The rows of a group lie close to one hidden flat surface of 11 dimensions, which passes through zero. Surfaces can cross.
In the rows, 128 means zero.
Known rows, each followed by its group:
[158 105  87  88 126 178 162 137 178 104 134 123  99 145  82 127 114 103
 121 136 128] -> R
[109 131  97  96 123 132 116 112 154 126 137  98 121 151 151 174 119 131
 146 124 115] -> Y
[111 129 111 164  73 107  99 129 104 140 124 177 141 106 159 125 128 174
 124 154 104] -> X
[100 124 147 122 177 132 128 137 142 137 115  96 130 157 140 116 110 136
 112 149 141] -> X
[104 122 133 108 137 108 122 133 150 133 111 110 123 140 133 148 118 100
 147 140 132] -> X
[167 165 165  67 143 106 140 132  82  87  99 144 156  91  79  99  76  78
  89 129 127] -> Q
[120 104 181 110 112  96 139 166 145 164  86 126 116 137 119  84 127 113
 106 147 169] -> A
[171 125 131 148 165 190 162  91 144 146  60 149 145  83  86  31 115 115
  92 143 151] -> Y
[135 119 124 113 150 128 137 118 173 135 108  87 122 124 168 100  62 119
 136 115 104] -> X
[101 121 153 113 130 104 128 170 126 140 141 127 115 157 143 133 152 132
 127 140 152] -> G
[131 154  87 185 113 149 159 102 153 138 147 141 126 105 100 132  59 131
  90 112  70] -> Q
[ 75 115  59  69 114 164  99  87 143 119 117 133 150 135 157 160  89 139
 145 211  92] -> A
[ 87 162 155 128 116 108 115 122 122 155 134 122 130 129  79 177 160  84
 138 144 142] -> R
[131 110  74 115 117 144 156 181 168  95 192 155  87 145 153 132  83 138
 126 147  81] -> G
[167 141 133 136  84 126 125 136  92 115 174 142 129 120 114 124 139 167
  96  97 113] -> Q
[146 113  83 140 106 143 168 144 135 123 144 173  92 120 131 170 204  98
 177  89 151] -> X
[113 137 120 149 103  87  91 143  91  97 111 160 149 128 126 142 119 167
 106 145 108] -> A
[ 97 117  90 120 137 111 110 130 169 113  56 124 125 160 137 149 106 144
 112 140 131] -> A
[136 161 147 172 163 106 121 107 167 162 107  99 122  96 182 113 126 102
 176  76 123] -> G
[114  98 128 171 116 125 134 162 152 150 169 140  88 141 141 141 188 128
 172 130 143] -> Y
[156 155 124 125 130 137 158 124 129 127 200 106 107 111 138 159 125  89
 156  70 107] -> G
[128 108 153 153 142 118  99 113  61 109 113 156 160 102 138 120 168 132
 158 155 140] -> R
[125  91 130 162 101 131 114 126 135 134 170 105 112 153 105 159 156 140
 155 129 120] -> Q
[117 101 135  95  97 127  87  77  98 146  67 124 155 127 147 140 198 147
 159 143 171] -> X
[126  76 150 171  94  46 129 162 139 132 140 114 106 109 151 154  77  91
 182 104  86] -> X
[161 135 119 136  72 122  83 129 134 100 148 141 121 119  95 134 156 154
 135 131 107] -> A
[139 119 129 193 143 135 187 174 180 177 106 172  81 105 132  85 176  84
 154 103 171] -> R
[123  74 136  97  79 106 107 121 110 128  87 119 153 147 120 117  96 169
  93 161 125] -> Y
[116  86 141 123 145 107 120 141 117 129  69 123 145 160 168  92 111 176
  97 147 151] -> G
[172  73 111 121 114 166 138 105 132 116  87 143 130 116  93  95 153 131
 135 138 147] -> Q
[145 119 159 170 187  97 125 119 107 135  71 100 152 132 227  88 115 178
 124  60 146] -> G
[142  38 161 153 126 101 114 121 104 128 122  78 128 162 145 139 158 153
 166 108 148] -> A
[109 115 105 174 126 138 125 100 136 157  90 151 138  99 146 115 120 125
 147 149 120] -> Q
[ 85 119 121  51 180  98  97 139 134  71  89  94 147 171 130 163  59 110
 126 178 111] -> A
[121 113 142  88 135 116 131 137 156 142 105  98 117 145 158 123 136 115
 145 120 151] -> G
[102 110  87 155 123 134 207 113  95 172 137 166 122 109 168 181 140  84
 162  89 136] -> X
[122  96 153 136 118  81 135 137  72 120 144 113 146 132 138 155  86 127
 123 112 109] -> X
[123 102 116 104 142 159 104  98 129 119 142  94 134 150 142 138 145 146
 151 146 129] -> R
[183 107  92 156 146 172 177 150 151 118 131 159 104 122 177  64 115 171
 102  93 128] -> Y
[170 170 141 130 105 135  86  92 173 130 131 106 132  77 126  86 108 124
 147 110  91] -> X
[124 139 138 185 146 119 143 144 153 158  97 135 108 133 137 109 166 140
 119  96 161] -> A
[120 162 149 135 167 139  83  99  74 102 161 108 163 135 134 132 134 168
 118 143 116] -> R
[113 136 130 132 142 110 105 164 134 113 107 145 127 145 131 113 137 154
 110 154 139] -> X
[122 134  95 162 128 132 106 128  94 112 177 162 125 124 190 159 182 170
 171 118 114] -> A
[ 88  32 109 147 134 127 161 193 138 125 122 155 101 187 119 142 134 139
 123 179 153] -> R
[122 135 107 192  80 138 109  75 155 158 112 117 136 118  61 151 129 143
 110 133 105] -> A
[183  80 141 130 143 132 109 140 152  73 200  82  99 124 100 137 128  91
 202 121  92] -> Q
[155 157 108  69 146 130  92 107 119  74 133 107 137 125 177 149 132 138
 158  98 117] -> Y
[109 102 115  72  83 112 146 128 120 144 108 140 128 124 139 150 107 102
 130 142 129] -> A
[138  80 106 117  99 170 121 110 117 113 156 128 121 144  94 151 172 148
 141 154 136] -> R
[155  82 124  91  83 145 141 119 141 142 116 128 120 126 136 103 135 139
 131 127 142] -> G
[129 117 118 150 130 104 118 150 112 105 132 156 126 120 149 131 128 135
 145 135 113] -> Y
[ 95 153 127 160 164  87  93 155 137 108  93 157 133 110 155 122 116 117
 148 158 113] -> Q
[108 126 103 146 145 159 168 151 146 140 130 155 112 144 106 126 127 120
 106 153 141] -> X
[140  51 120  50  96 172 170 107 117 133 137 101 134 162  87 137 108 122
 105 153 142] -> G
[ 77 156 146 115 124 119 116 112 131 163 162  85 134 158 102 188 127 109
 123 135 123] -> R
[ 74 122 131  84 124  91 135 143 111 142  77 132 137 154 148 163 131 113
 116 141 160] -> Y
[115 132 142 144 171  85 149 168  94 101 159 128 125 137 135 164  89  95
 132 110 112] -> Q
[145  86  97 153 144 204 173 117 150 149 167 122 117 142 155  88 108 172
 110 132 117] -> X
[149 122  95 144  82 118  89 131 143  99  96 163 139 109 147  83  90 195
  96 152  89] -> Q
[121  96 134 143 112 142 139 123 115 145 115 128 140 142  97 114 105 148
  88 155 129] -> R
[126 133 150 118  77 133 103 123 129 158 129 146 135 107  90  96 143 132
 122 182 131] -> A
[ 90 128 137 158 160 140 165 149 156 180 141 131 110 135 160 107 123 107
 133 140 141] -> G
[112 123 110 117 114 126 144 117 139 151 101 128 124 137 154 138 127 126
 124 118 137] -> R
[121 155 162 144 147 115 108 125 104 124 122 127 151 120 102 111 110 134
 100 146 125] -> R
[142  71 121 141  75 186 161  80 132 176  89 119 147 147  51  88 123 175
  47 142 153] -> Q
[185 133 122  95  97 133  95 142 158  76 115 141 120 117  82  86 124 148
 105 141 119] -> Y
[125 122 119 113 120 114 162 134 112 127 166 112 130 133 131 162  64 110
 113 105  97] -> Y
[140 132 113  69 131 136 169 119 135 114  85 138 134 109  85 130  84  66
 110 134 129] -> Y
[124 122 157 150 138 121 129 127 125 157 135 110 128 127 144 117 144 129
 140 114 143] -> G
[156 110  94 155 105 156  75 109 170  97 114 146 118 104 106 105 159 148
 168 171 108] -> Y
[149 142 151  96 118 131 106 109 116 118 120 132 137  96  95 117 163  89
 159 138 145] -> Q
[ 88  72 172 126  85  84 103 151 123 176 104 123 127 150 148 122 158 144
 143 170 158] -> G
[104 102 140 160 152 115 110 131 159 134 114  90 128 161 128 118  90 152
 115 145 115] -> A
[133 128 125 127 150  99 136 172 151 107 122 144 101 119 163 130 138  92
 169 113 132] -> R
[ 93  69 163 158  94 109 116 132 116 173  97 138 136 136  95 121 156 123
 133 183 157] -> Y
[134 152 112 107 176 125 105 140 111  84  71 142 139 157 168 120 165 174
 107 108 168] -> G
[154  73 166 113 108 117 144 135  73 107 156 111 128 142  44 164 150  89
 131 121 149] -> Q

New rows. What belongs after each?
[162 124 113 113 156 153 167 106 116 104 124 127 139  93 131 114  74  94
 134 105 108] -> Y
[109 143 100  97 121 143 106 101 166 131 122 109 119 140 124 165 155 113
 162 135 132] -> Y
[167 166 128 107 100 100 123 133  65  61 125 174 161  89  56 123  71 124
  67 133  90] -> R
[ 84  75 157 118 103 130 193 121  99 212  94 121 136 164 139 127 137 131
  88 128 190] -> Y
[ 96 153 120 121 164  77  94 121  75  83  93 153 162 106 161 168 107 103
 159 147 106] -> Y
[ 99 119 129  85 106 151 116 119 181 150 142  77 111 169  63 161 130 110
 125 160 135] -> R
[103  98 162 143  73 102 102  95 100 170  80 122 163 122 117 113 118 158
 101 157 134] -> R
[ 97 124 141 155 120 116 107 109  99 139 159 113 141 128 117 168 138 123
 151 144 112] -> A
[116 156 110  76  96 136 148 127 119 140 129 130 127 155 119 165 147 143
  86 108 152] -> Q
[117 159 110 126 126 139 102 126 120 123  99 169 140 127 152 114 179 171
 115 147 154] -> X
[133 117 143 196 183 117 151 195 161 118 157 145  98 128 132  80  99 119
 132 141 113] -> Y
[132 128 101 127  57 122  89 116 128 121 103 170 137  98 126 114 139 162
 126 157 108] -> X
[141 127 100 118 102 153 180  95  88 135  64 178 148 105  65 136 147  99
  90 120 167] -> Q
[101 116 110 102 125 133 141 143 176 143 121 113 102 156 114 151 111  98
 130 145 133] -> Y
[110 129 128 139 163 126 171 127 107 140 126 136 134 120 144 139  96  87
 136 119 126] -> Y
[134 198 164 101 169  95  68 107 115  95 137  82 157 112 164 123  85 136
 133 114  91] -> R
[165 156 114  87  96 146  82  98 128 106 116 123 140 134 131 110 172 188
 106 108 137] -> Y
[129 151 124 108 119 120 129 139 166 133  93 130 116 123 113 115 119 113
 112 128 135] -> R
[138 127 100 118 135 162 168 127 132 123 146 132 122 138 121 134 105 128
 104 114 120] -> R
[ 85 155  72  58 154 144 131  83 149 131  93  91 142 165 191 179  98 134
 125 108 123] -> Y
[126 106 146 150  68  59  55 135 118 122 140 122 131 111 178 142 127 159
 180 132  88] -> X
[131 110 100  82 156 188 194  76  78 141 147 110 148 148 154 163 133 116
 124  92 154] -> X
[159 133 146 114 134 131 107 153 144  95 144 118 112 137  94 110 155 132
 131 126 137] -> Q
[126 111 120  56   5 126  91  98 121 132 114 122 133 156  37 185 194 147
 107 149 155] -> Q
[169 163 116 137 136 134 144 144  68  67 175 174 139  99  76 145 120 114
 107 115 102] -> R
[131 101 120 123  57 143 121 103 144 149 109 131 130 126  74 123 135 143
 105 152 128] -> Y
[131 102 165 167 165 128  76 109  81 115 173  96 152 131 173 112 148 179
 166 140 117] -> R
[125 120 163 137 122  91 122 150 133 136 138 102 117 138 110 141 121 114
 127 114 130] -> A
[127 139 148 115 110 145  97 128 132 154 132 125 116 144 152 110 225 172
 137 127 180] -> Q
[117 160 129 121 155 128 111 108 157 143  99 127 139  88 161  92  90 101
 153 150 106] -> Q
[134 179 164 131 161 113  96 145 138 112 140 127 126 105 110 114 150  91
 154 138 128] -> Q
[130 220 129 152 143 156  87 138 135 108 126 154 141 145  68  86 147 209
  25 151 129] -> R
[116 103  76 204 155 132 121 141 182 104 114 148 103 130 129 141 129 123
 173 149 101] -> Q
[119 102 151 174  94  96 144 167 122 151 160 148 103 123 110 150 153 102
 153 124 134] -> R
[104 113 165 109 138 108  72 156 159 140 148  85 111 168 178 121 174 159
 162 149 148] -> Q
[182 124 118 116 122 158 107 120 191 106 143 102 103 119 128  93 130 136
 152 113 110] -> X
[187  96 106 111 100 145 162 174 155  98 131 169  91 118 113  84 140 126
 121 116 133] -> Y
[124 144  88 188 101 142 104  97 165 132 121 152 124  87 111 138 126 122
 157 146  88] -> Q
[137 131 141 120 122 119 119 132 123 115 145 116 124 127  94 149 131 102
 140 131 119] -> Q
[114 121  79  93 125 132 146 128 179 125  72 130 117 145 150 132  95 128
 115 128 126] -> A
[ 95  93 113 143 130 156 140 126 174 169 113 126 109 142 133 121 146 119
 150 169 147] -> X
[ 79  66  78 170 120 132 136 115 135 154  45 170 133 140 167 138 153 156
 144 165 154] -> Q
[106 126  95 123 132 166 158  89 157 164  78 131 130 129 104 140 139  97
 124 140 153] -> Q
[116 119 130  52 116 135 130 108  95 121 112 129 152 118 108 137  96  92
 125 175 125] -> A
[133 101 132 122 126 146 158 122 145 145 110 121 124 127 109 105 120 114
 120 134 142] -> Y
[121 201  94 121 134 140 168 129  99 146 143 166 119 135 183 160 187 153
 101  52 157] -> Y
[111 155 114 114 232 167 122 151 180 111 113 125  97 145 152 123 211  78
 196 150 182] -> R
[165  81 137 141 130 148 104 120 116  97 187 107 125 132 142 120 142 159
 167 130 108] -> R
[ 96 121 217 126 123 118 110 117 106 190 164  64 146 154 118 108 126 151
 102 146 146] -> Q
[171  81 192 170 192 140 175 152  94 117 169  99 129 131  87  85  88 109
 110 107 132] -> Q
[214  48 181 161 187 131 179 151 140 105 111  73 111 139 112  57  99 117
 124  59 152] -> X
[187  87 181 143  89 128 158 147  84 134 165 147 119  89  74  94 164  92
 150 112 148] -> Y
[ 89 155 165 131 168  65 121 159 115 132 105 112 136 137 135 151  95  93
 125 128 130] -> X
[133 113 162 179 192 111 124 182  81  79 171 141 137 139 127 102  90 158
 106 150 105] -> R
[163 136 176 111 125 120  97 109  85 123 137 133 142  71 142  95 170  96
 189 134 140] -> Q
[107  82 128 170 146 134 138 123 121 150 132 124 124 137 155 144 161 120
 174 128 146] -> Q
[182 156 148 112 176 129 161 156  90  84 150 149 126 102 145  93 126 112
 122  84 135] -> Q
[133 183 147 137  41  75  96 136 186 173 130 111 106 116 137 124 117 160
  99  78 106] -> R
[146  92 122 111 131 111 123 161 135  74  93 134 128 153  91 112  90 144
  96 149 124] -> Q
[151 133 133 119  97 140 137 107 103 137 172 114 134 125 130 138 133 151
 112  89 120] -> Y
[ 97 124 124 158 136 141 159 138 106 181 138 136 128 164 213 115 156 205
  89  98 160] -> Q
[129  90 167  91 140  93 116 140 106 109 155  84 137 138 156 132  65 114
 147 136 101] -> Q
[ 96 160  99 106 182 150 128 121 172 138 100 102 122 170 188 127 123 157
 113 115 143] -> Y
[121  43 158 165 160 100 110 193  97 102 111 140 114 183 149 114 206 172
 150 147 188] -> Q
[119  62  94  93 152 115 222 154  96 110 119 132 112 161 131 198  95  66
 134  84 147] -> X
[130  70 135 163 150 116 133 147 133 112 137 126 127 120 128 105  73 109
 155 159  94] -> Y
[132  97 107 108 101 151 136 115 132 142 109 132 132 143 167 105 129 182
 107 122 135] -> Q
[120  82  82 148 123 151 185 134 105 142  90 186 125 128 157 130 153 130
 127 131 157] -> R
[144 107 146 144 149 103 102 148 138  99  93 130 145 111 129  68  51 143
 109 168  98] -> Q
[127 160 124 117 103 118 139 101 111 145 151 124 125 103 148 174 146  98
 158  82 118] -> R
[159 118 116 140 103 144 111 128 136 108 104 169 123  95  94 105 172 116
 157 148 139] -> Y
[158  19 145  41 109 137 171 136 126 138  96 103 125 145 177  83 110 115
 148 132 166] -> A
[ 85 138 107 146 180 174 170 135 145 162 116 143 115 158 118 136 169 112
 114 146 174] -> R
[168 184 106 117 112 160 126 131 134 131 145 160 120 118 216  65 156 219
  91  80 131] -> Q
[ 96  73 110 154  64 138 143 152 175 178 164 109  91 187 126 151 146 182
 104 130 128] -> R
[ 65 106 124 125 150 141  87  48 138 166  76  72 166 142 146 152 115 131
 160 178 129] -> Y
[130 139 126 104 148 132 120 138 147 124 129 120 119 136 169 112 132 135
 138 123 136] -> Q
[142 142  94 137 128 127 128 158 135  88 113 166 110 135 102 146 173 129
 126 121 144] -> Q
[ 98 129 134 115 107 118 106 120 115 135 115 126 144 143 109 147 133 141
 108 155 133] -> R
[146 104 124  99  87 121 173 136  88 141 161 153 123 107 172 139 118 115
 140 100 125] -> A
[116 101 125 115 124  81 107 168 111  89 119 144 128 132 154 146 116 128
 155 151 112] -> Y
[134  72 119 180 107  93 138 160  62 118 120 195 135 113 193 118 152 167
 150 125 132] -> Y
[121 182 144 153 158 127 130 174 166 143 112 151 106 126 134  84 145 132
 106 126 150] -> A
